The rows of a group lie close to one hidden flat surface of 14 dimensions, which passes through zero. Surfaces can cross.
(in the rows, 128 means zero)
Known rows, each followed by its group:
[132 108 154 123 167 154 112 169 132 105 158 133 114 130 132 141 183 138]
Duf
[145 102 195 148 113 120 151 118  96 106 124 119 169  96 154  87 133 138]
meve
[ 96 150 163 165 137 116 137 120 116 103  98 110 126  75 108 180 161 107]
mimut
[134 186 145 137 107  93 155 145  96 127  91 142 136 149  93 116  92 147]
mimut
[116 154 101 153 169 127 132 181  88 126 131 145 156 210 178 125 133 101]
Duf
[162 142 140 107 120 109 174 135 150  94 113 104 116 113 100 125 141 123]
Duf
[104  97 161 116  93 169 131 137 145 135  88 132 180  96 141  65 112 112]
mimut
[132 120 138 113  94 148  85 189 101  92 129 177 124 117  98 132 160 119]
Duf
[ 77 134 118 118 132 115 154 121 141  77 147 167 172 191 135 135 112  56]
Duf
[129  96 114 127  52 106  39 151 123 103 166 133  84 136 157 146  96  94]
Duf
[134 122 159 145 145 119 200 135 123 164  68 131 164 131 179 141 104 147]
nilu
[147 133  77 162 105  98 116 129 179 124 132 122  80  97 103  62 138 139]
mosa
[155 159 155 139 124 153 144  83 156 124 135 149 142 186 146  75  90 128]
nilu
[160  96 134  88 114  93 146 134 120 144 107 124 113 108 145 178 128 138]
figob
[144 144 179 129 114 108 136  85  88 121 107 101 147 127 106  85  87 141]
Duf
[130 116 153 116  63 186 123 105 150 151  63 112 120  81 137 149 113 122]
Duf
[111 122 161 163  81 153 159 161  74 130 119  73 142 120 163 118 109 155]
mosa
[107 139 125  86 122 130 119  82 145 117 199 158 157 128 135 181 120 117]
nilu
[168 160 104 137 157 129 193  67 145 135 130  86 135 106 103 117 122 156]
mosa
[156  56 104 119 137 135  96 124 138 116 165 164 116 157 140 143  91 135]
figob
[133  96 141  57 116 170 111 126 181 125 182 155 128 155 144  90 141 125]
mosa
[136 155 153  91 121 191 155 123 135 100 178 141 145 168 103 114 120 156]
meve
[115 154 124 159 112 108 109  99 172 125 163 146 115 168 135  82  72 125]
Duf
[119 132 150 179 150 111 159 123 106  95  76 168 171 121  83 113  99 121]
mosa
[133 170 166  79 144 104 146 120 149 130 142 139 165  92 106 117 156 137]
figob
[126 119 162 101 133 108 137 165  92 165 137 157 195 115 178 164  94 160]
mosa
[138 124 105  90  85 166 176 135 165 148 122 131 114 139 142 106 146 142]
Rusam
[138 103 100 163 144  97 107 105 127 152 130 151 119 121 104 101  69 174]
Rusam
[151 124 155 153 162 134 142  88 157 145 138 153 111 151 160 171 115 158]
nilu
[ 98  94 152 154 163 178 133 119 166  89 106 134 115 179 119 120 117  87]
meve
[153 146 143 157  73 156 136 154  85 106 164 167 118 157 117 120 110 183]
meve
[100 170 111 165  62 111 164 138 135 155  78  95 115  99 171 168 115 109]
mosa
[ 66 142  77 110 111 100 223 135 152 133 115 138 162 134 112 134 122 112]
figob
[142  62 100 130 174 130 182 152 129 108 100 101 111 136 105 121 130 132]
meve
[151 109 117 103 163 128  86  61 100 155 176 124 157 146 183 121 167 103]
figob
[136  94 140 148 146 135 112 184 128 153 120 150  91 190 192 122 128 133]
meve
[169 113 153 183 110 120 123  72 122 104 105  96  61 119 122 153 131 138]
Duf
[160 136 139 100 136 128 172  91 190 162 111 140 153 123 145 141  76 155]
Duf
[114 123  74  94 121  86 167 157 150 108 129 136 139 100  74 134 120 121]
figob
[166  93 138  68 107 107 171 114  70 151 138 136 157 139 161 121 156 146]
Rusam
[138 151 139 130 161 128 144 111 114  68 151 122 149 127  71 102 138 116]
nilu
[114 121 136 147 139 174  90  48 112 170 136 119 123 134 132 166  88 159]
mosa
[109 104 144 143 147 139  98  84 120 124 151 115  97 117 109 153 165 136]
Rusam
[154 124 106 123  80  92 123 101 147 111 148 197 146 115 123 124 101 122]
mosa
[129 104 118  75 137  61 151 102 152 170  88 123 150 102 126  87 118 107]
mimut
[ 94 128 127 130 100 186  89 208 158 104 157 128 110 132 149 133 145 109]
Rusam
[ 44 127  99 138 125 187 164 111 116 164 103 122 187 111 115 131 103 141]
mosa
[180 118  71 114 129 165  97 140 148  96 169 141 131 110 116 154 112 119]
figob
[143 172 162 110  82 109 219  49 110 115 118  94 139 106 114 114 176 133]
Rusam
[107 103 117 123 177  96 113 124 127 162  86  91 150 110 152  86 166  81]
meve
[163 176  85 158 184 150 143 140 148 161 155 124 151 106 121 101 129 188]
mimut
[ 88 113 177 154 155 152 109 102  56 152  65 127 145 172 134 113 130 109]
nilu
[188 135 177  88  86 110 129 139  68  92 134 158 125 162 123 126 153 124]
meve
[126 129 143 136  96 141 137 107 129 110 168 169 138 141 147 180 109 139]
Duf
[135 126 154 170 184 181  75  91 150 159 137  99 126 105 163 141 122 148]
figob
[173  99 176 141 184 141 142  56 126 107 151 134 112 156 116 164 108 165]
Duf
[161  56 159 125 118 119 146 133  91  93 127 182 145 146 132  81 141 130]
mimut
[131 115 117 103 128 149 152 129 169 127  94 137 153  72  85  99 132 134]
Rusam
[152 123 159 156 165 144 122 142 184  99 159 121 106  69 115 138 154 164]
Rusam
[149 140 118 154 114 128 143 131 158 101 179 167 111 180 137  99  95 150]
figob
[121 102 113 122 163 137 154 129 174 153  94 116 140  83 111 122 126 149]
mimut
[137  99 121  61 132 104 139  96 130  87 175 110 151  85 107 172 159 101]
nilu
[149 170 169  76 114 110 187 130 109  78 149  71 188  74 110 127 152 114]
meve
[111 141 148 167 119 108  76 128  60 143 152 134 157 162 185 157  67 123]
mimut
[107 141  88 127 125 166 157 162  72 132 167  99 147 184 165 153 135 136]
Duf
[119  87 160 157 123  86 147 162 125 101 137 143 111 124 134 144 117 139]
mimut
[ 90 160 166 114 103 136 128 116 118 144 120 111 178 100 170 211 118  98]
mosa
[150 154 168 167 134 112 155 152 112 141  81  80 128 143 183 135 106 119]
figob
[ 97 145 191 132  95 152 117  90 148 103 128 142 141 131 147 162 119  94]
figob
[180 132 112 145 172  84 144  90 111 126 112 106 109 181 169 144 139  82]
figob
[150 163 116 145 129 100 135 113  97 184  93 101 110 138 174 153 150 132]
meve
[142 113 155  48 139 106 137  81  77 137 143 143 158 113 108 195 132 148]
nilu
[151 148  66 155 187 155 169 158 143 155 135 148 111 155 153 196 161 151]
Duf
[107 130  95  68 184 146  95 136 151 186 135  86 138 121 135 108 156 121]
mimut
[110 120 125  91  79  92 185  81 116 118 110 165 140 127  93 153 127 118]
nilu
[107 170 112 138 150 133 162  90 149 133 119 151 170 176 130 139  78 101]
meve
[153 110 172 127 136 120 168  51  89  96 137 126 143 170 106 124  93 136]
Duf
[110 174  93 143 104 166 143  95 126 117 130 129 132 147 123 153 154  95]
figob
[136 161 127 183 170  89 146  83  51 137 154 143 149 184 136 125 100 148]
Rusam
[107 165 120 134 152  84  93 147 128 136 160 114 106 186 172 193  97  97]
Rusam
[ 77  88 133 147 154 113 130 121 166 118  91 137 130 110 102 104 130  96]
nilu
[136  98 122 178 185 102 177 155 115 146  47 135 171 108 134 118  96 128]
nilu
[100  99 144 150 131 141 134  96 141 157 100 156 143 143 181 170  97 125]
nilu
[ 97 130 111 160  92 166  77 107  98 116  98 120  93  94  96 196 149 105]
figob
[ 77  85 147 114 131 157 145 139 155 114 149 183 148 161 123 103 133 128]
nilu
[134 142  88 103 143  94 109 131  68 141 196 132  91 162 105 142 163 161]
Rusam
[144 153 127  97  93 171  98 114 106 137  80 132 170 106  80  60 111 115]
mimut
[100 133 150 128 149  61 184 166 171 123 145  71 139 136 196 113 122  96]
figob
[114  74 159 148 143 120 175 129 132 130  62 149 172 102 113  92  92 135]
mosa
[138 158 113 149 192 112 201 107 120 154 139 163 187 126 146 138 152 158]
mimut
[136  85 131  77 145 154 144 115 210 108 108 158 121 143 118 126 140  85]
Rusam
[132 103 103 112 130  97 172 134  89 129  87 118 141 132 132 160 136 106]
mosa
[111 173  86 123 134  68 170 118 159 133 150 109 130 153 104  64  99 122]
Rusam
[131  90  95 139  99  96  91 115  50 154  97 151 112 148 133 149 125 117]
nilu
[116 187 113 100 121 133 145 168 113 153 106  94 134 109  77  79 137 154]
mosa
[145 174 192 117 141 101  97 132 146 131 155 117 149  92 152 103 142 129]
meve
[ 95 147 110 188  89 118 103 133 174 130 167 152 140  54 137 111  97 147]
mosa
[159 128 126 104 105 157 168 113 124 123 135 133  99 181 129 153 123 144]
mosa
[147 105 171 112 133  87  93 124 129 129  62  83  98 118 133 116 129  81]
Rusam
[102 107 127  88 163  74 120 127 124 136 207  87 124 114 148 140 165 136]
Rusam
[153 128 106  70 162 130 102 166 165 208  99  99  90  99 118 140 135 175]
Rusam
[112 156 179 140 108 119 157 167 112 102 156 108 190 105 189 114 141 106]
meve
[122 163 191 138 105  79 164 107 114 121  90 131 133 158 145 110 126  99]
mimut
[158 147 138 152  70 112 142  86 152  92  78 169  78 155 100 135 117  96]
meve
[ 93 107 189 131 213 111  96 164  96 145 119 119 169 106 123 126 131 143]
nilu
[118 135 123 158  83 140 131 141  95 154 111 131 125 151 189 179 100 135]
meve
[108 150 134 136 115  79 168 115  59 116 122 149 186 126 146 126 170  99]
mimut
[132 116 117 161 140 134  99 169  62 125  92  70 104 115 116 145 135 128]
mimut
[175 132  85 137  78 132 193 174 117  95 116 140 136 148 123  83 126 133]
nilu
[132 111 151  77 131 117 139 119 161 198  96  80 155 137 205 119  91 118]
mimut
[175 147  90 146 169 131 125 106 108 143 150 122 121 168 151 127 150 133]
figob
[ 96 109 115  90 174 119 119  68 117 139  97 101 178  96 104 139 140  78]
meve

New rows. What belongs after each?
[ 86 124 105 118 141 151 175 141 126 105 142 108 199  80  96 110 134 136]
mosa
[ 97 100 133  74  95 195  59  74 165 123 168 161 168 104 138 124 141  85]
mimut
[213  99 154 114 145 136 100  94 115 133  90 128  83 191 153  89 150 110]
figob
[141 151 152 119 144  73 205 132 127 186 108 134 112 146 141  98 138 196]
figob
[152 133 131 103 123 124 121 162 115  91 116 156 146 154 117 125 134  91]
Rusam
[112 110 151 133 136 166  52  90 124 114 132 142 129  94 103 151 138 116]
figob
[116 128 124 125 108 167 152  60 127 105 143 131 147 127 118 179 107 118]
mosa
[132  79  82 159 109 151 126 146 116 164 103 127 131  99 143  88 104 172]
Rusam
[120 148 119 172 155 123 149 128 174 152  92 174 146 143 123  86  74 139]
nilu
[120  96  81 140 123 177 105 171 115 126 158 186 154  99 102 128 113 169]
Rusam
[154 139 165 146 148 139 140 132 182 100 136 147 115 151 138 159  95 126]
figob
[125 138 145 145  85 124 149 106 146 126 122 145 124 146 127  36 129 130]
Duf
[132 101 147 118 123  77  63 143 110 149 157 183 141  70 129 107 151 160]
Duf
[122 124  66 117 188  61 102 164 144 127 105 148 146 106 100  65 178  73]
mosa
[ 92 161 124 151 166 131  86 129 158 130 177 138  85 191 120 112 127 134]
mimut
[ 92 119 148 122 130  82 138 149 141 107 132 133  97 154 122 132 142  97]
figob
[172 140 126  84 124 148 157  94 161 142 104 111  97 117 159 218 177 110]
figob
[113 117 125 113 147 145 114  86 137 111 112 127 181 131 102  83 100  78]
nilu
[ 83 104  77 121 147 116 109 172  88 142 132 117 189  79 128 130 121 120]
Rusam
[100  82 163 156 132 140 100 157 179 133 121 179  75 151 155 185 107 140]
mosa
[ 85 195 105 132  87 108 131 145  60 166 170 110 146 170 162 133 102 153]
Rusam
[105  91 116 164 158  94 134 177 124 124 103 128 170 125 143 112  63 118]
meve
[133 107 116  82 190 118  54 153 137 166 168 108  91 161 125 131 114 148]
mimut
[117 121 118 121  99 150 118  89 204 164 158 186 100 142 197 123 180 118]
meve
[ 79 107 113 162 122 132 127 111 164 112 162  96  87 155 148  93 145 101]
Rusam
[137 111 181 156 104 219 121 106 142  85 100 153  94 153 100 162 106 131]
mimut
[158 104  66 111 128 169 127 135 131 173 153  96 103 119 185 182 164 147]
figob
[127 116 113 108 142 144  49 188 147 160 137 117 116 130 155  97 114 131]
Duf
[128 161  90 118 177  66 170  95 112 162 157 141 148 121 114 127 147 164]
figob
[142 127 127 174 128 144 164 160 190 122 103  85  91  99 164 136 140 133]
nilu
[114  91  91 170 183 132 101 123 163 195 141 158 105 131 170 130 124 172]
meve
[176 122 113 106 109 127  96 143 104 151  81 149  81 163 132 181 117 123]
Rusam
[136 185  95 174 183 104 141 128  95 164 159 134 151 141 155 105 165 156]
meve
[135 190 133 150 166 154 137  99 132 146 172 142 144 152 134 136 128 171]
meve
[122 189 149 126 124 130 145 162  71 158 108 125 143 154 119 129 102 172]
mosa
[161 119  93  98 174 107 153 118  60 129 124 114 131 187 140 171 158 108]
mosa
[150 106 142 127  82 143 124 142 188 142 102 111  78 138 156  89 101 135]
Rusam
[138 202 122 106 136  89  95 108  71 118 142 172 173 105  59 131 132 133]
mimut
[140 121 133 111 118 190 142 107 103 133 106 193 167 125 104 192 114 151]
Duf
[137 133  80  82  56 105 167 154 116 122 125 137 131 165 157 143 114  92]
Rusam
[148 139 119 128  86  87 158 192  82 143  76  96 121 103 138 109 137 140]
nilu
[131 139 138 114  67 118 125 140 128 135 164 114 104 100 143 118 150 154]
figob
[138 142 136 138 143 131 109 150 148 165 110 136 140 144 123  80  45 167]
mimut
[ 91 134 139 161 114 154 158 149 143 123 132 124  89 183 152 183  94 136]
mimut
[ 66 132 127 137 139 133 116 141 105 155 101 144 146 172 118 138  63 129]
mimut
[183  92 134 157 144 107 139 158 133  64 137 142  67 171 109  97 151 125]
mosa
[140 164 153  57 121 128 103 131 123 169 156 131 179 112 162 158  98 140]
mimut
[ 88 123 126 124 115 162 125 147 123 135 113 146 166  91  88 117 102 150]
figob
[132 113  89 111 143 111 188 156 146 121 134 125 167 109 124  81 143 126]
mosa
[107  76 172  98 140 156  82  83 101 162 109 126 124 139 131  96 141 130]
Rusam
[120  69 103 114 134  78  78 139 106 128 148 187 137 155 152 111 143  93]
Duf
[173 155 116 109 136 135 131 149 142  77 201 109  97 137  93  83 163 149]
mosa
[195 118  73  79  58 167 132 112 144 133 130 131 152 127 155 144  84 114]
nilu
[122 106  95 138 115  82 154 152 116 127 161  98 132 119 149  71 124 139]
Rusam
[ 96 139 175 168 153 138 175  54 135 134 119 144  88 183 125 144 158 139]
nilu
[164 141 117 143  90  95 157  87  69 146 126 131 104 163 154 172 113 151]
Rusam
[143 123 145  61 170 146 145 143 137 127 171 171 178 120 126 150 151 149]
Rusam
[ 83 132  88 113 161 132 137 134 174 159  91  96 131 124 156 117 170  74]
mosa
[ 81 138 115 115 167 123  65 144 115 129 164 153 138 146  90  92 154 118]
mimut
[104 141 161 160  80 107 137 149  81  95 115  60 134 106 157  94 169  82]
Rusam
[130 151  95 127 166 170 136 157 113 140 185 111 114 133 103 160 131 199]
meve
[ 93 107  99 173 150 143 126 150  89 151  85  75 133 132 126  78 113 131]
meve
[118  94 116 187  97 172 154 130 175  94 130 131 127 101 157 122 130 120]
Rusam
[ 51  92 120  85 122  63 108  82 172 196 128 122  80 114 145 145 162 111]
nilu
[ 95 108 161 138 133 157 127  62 143 129 111 163 128 170 147 166 127  98]
figob
[137 203 109 123  58  87 110 118 113  97 128 130 140  91  94 107 134  85]
mosa
[ 85 162  98 133 148 131  89 118 167 144 110 144 111 185 111 149  76  85]
Rusam
[134 170 127 135  68 142 112 168 121 145 145  91  80 147 165 118 138 149]
mosa
[ 91 147 153 146 123 106  88  66 150 141 176 118 152 130 141 144  32 134]
Duf
[ 99 144 180  84 114 119 165 136 152 131 141 163 132 147 117  95 152 138]
figob
[129 135 134 141 152 129 143 139 173  61 185 129 141 105 140 165 162  95]
mosa
[112  90 121 166 107 112 117 129 176 149 115 130  99  99 181  68 185 107]
meve
[120 131 167 152 141 112 126 102 173  96  98  74 131 128 160 109 113  50]
figob
[181 129 129 125  97  88 122 163 106 141 137 134 127 127 152 123  88 166]
Rusam
[ 85 105  40 114 121 142 105 127 111 162 159 133 101 115  85 144 152 157]
Rusam
[159 109  96 101 159 139 105 160 118 174 104 205 145  91 105 147 161 172]
Duf
[ 92 130 171 123 167 144 145  90 138 146 119 169 147 155 140 198 129 125]
figob
[ 86 114 136  87 159 156 118 100 122 160 157 147 165 128 131 130 129 146]
Rusam
[106 127 168 118 104 134 105 160 192 149 136 157 128  92 146 126 105 151]
mosa
[ 50 144 144 129 169  70  89  93 116 173 116 129 120 128  99 116 136 119]
nilu
[134  85 146  99 148 105 176 142 186 115 131 139 113 114 124  82 173 132]
mimut
[ 74 125 151 119 105 129  92 150 154 136  93  71  99  76 117 108 154  94]
nilu
[119 154 104 150 150 131 144 181 160 148 153 140 168 138 171 107  89 143]
nilu
[116 155 129  73 101 105 102 185 156 117 113 109 113 127 124 152 126  87]
Rusam
[142  51 104 141 138 159 160  99 118 163 106 117 101 130 149 110 151 161]
meve
[187 152 131  82 129 152 120 105 120 115 145 133 135 146 154 171 178  94]
figob
[126 144 127 135 199 109 152 105  87 132 112  89 165 130 142 163 158 100]
meve
[ 96 134 132 180 117 136 105 117 111 147 108  57 113 181 190  96  91  90]
Duf
[116 165 179 131 109 136  88 168 149 122 139 113  74 134 160 202 144 115]
mosa
[158  99 176 165 119  84 120 135 160 103 135 122 122 115 168 105  76 128]
Rusam
[163 151 163 153 134 116 155 145  85 147 115 126 143 135 177 128 144 158]
Duf
[137 119 143 130 135 115 169 100  90 168  24  73 131 143 151 122 112 103]
mimut
[ 84 113 106 150 167 177 134 137 159 115 157 112 125 121  95 170  88 154]
meve
[ 93  87 141 188 135 133 101 121 125  93 142  90  97 140 147  95 159  89]
Rusam
[163 114 138  51  99 131 122 157 150 117 138 129 101 111 104 113 168 143]
Rusam
[110  98 163 102  90  99 138 158 105 114 114 157 137 154 110  64 104 122]
figob
[101 139  94 149  47 154 141 115 184 108 122 123  85 124 104 169  81 112]
mimut
[123 144 164 163 129  87 174  98 127 131 123  53 132  89 157  73 152 129]
Rusam
[167 130 142  96 175 205 126 172 156 160 151 119 159 124 165 122 130 177]
figob
[136 122 152 134  92 116 118 114  86  99 126 141 139 176 126  87 101 105]
Duf
[154 160 136 143 157 109  93  60 111 118 176 115 153 125 145  97 149 110]
figob
[102 154 120 191  76 139 131 105 107 124  93 122  99 158 114  85 125 114]
figob
[127 109  93 189 136 135 119 138 151 106 111 122  90 135 106 146  77 120]
figob
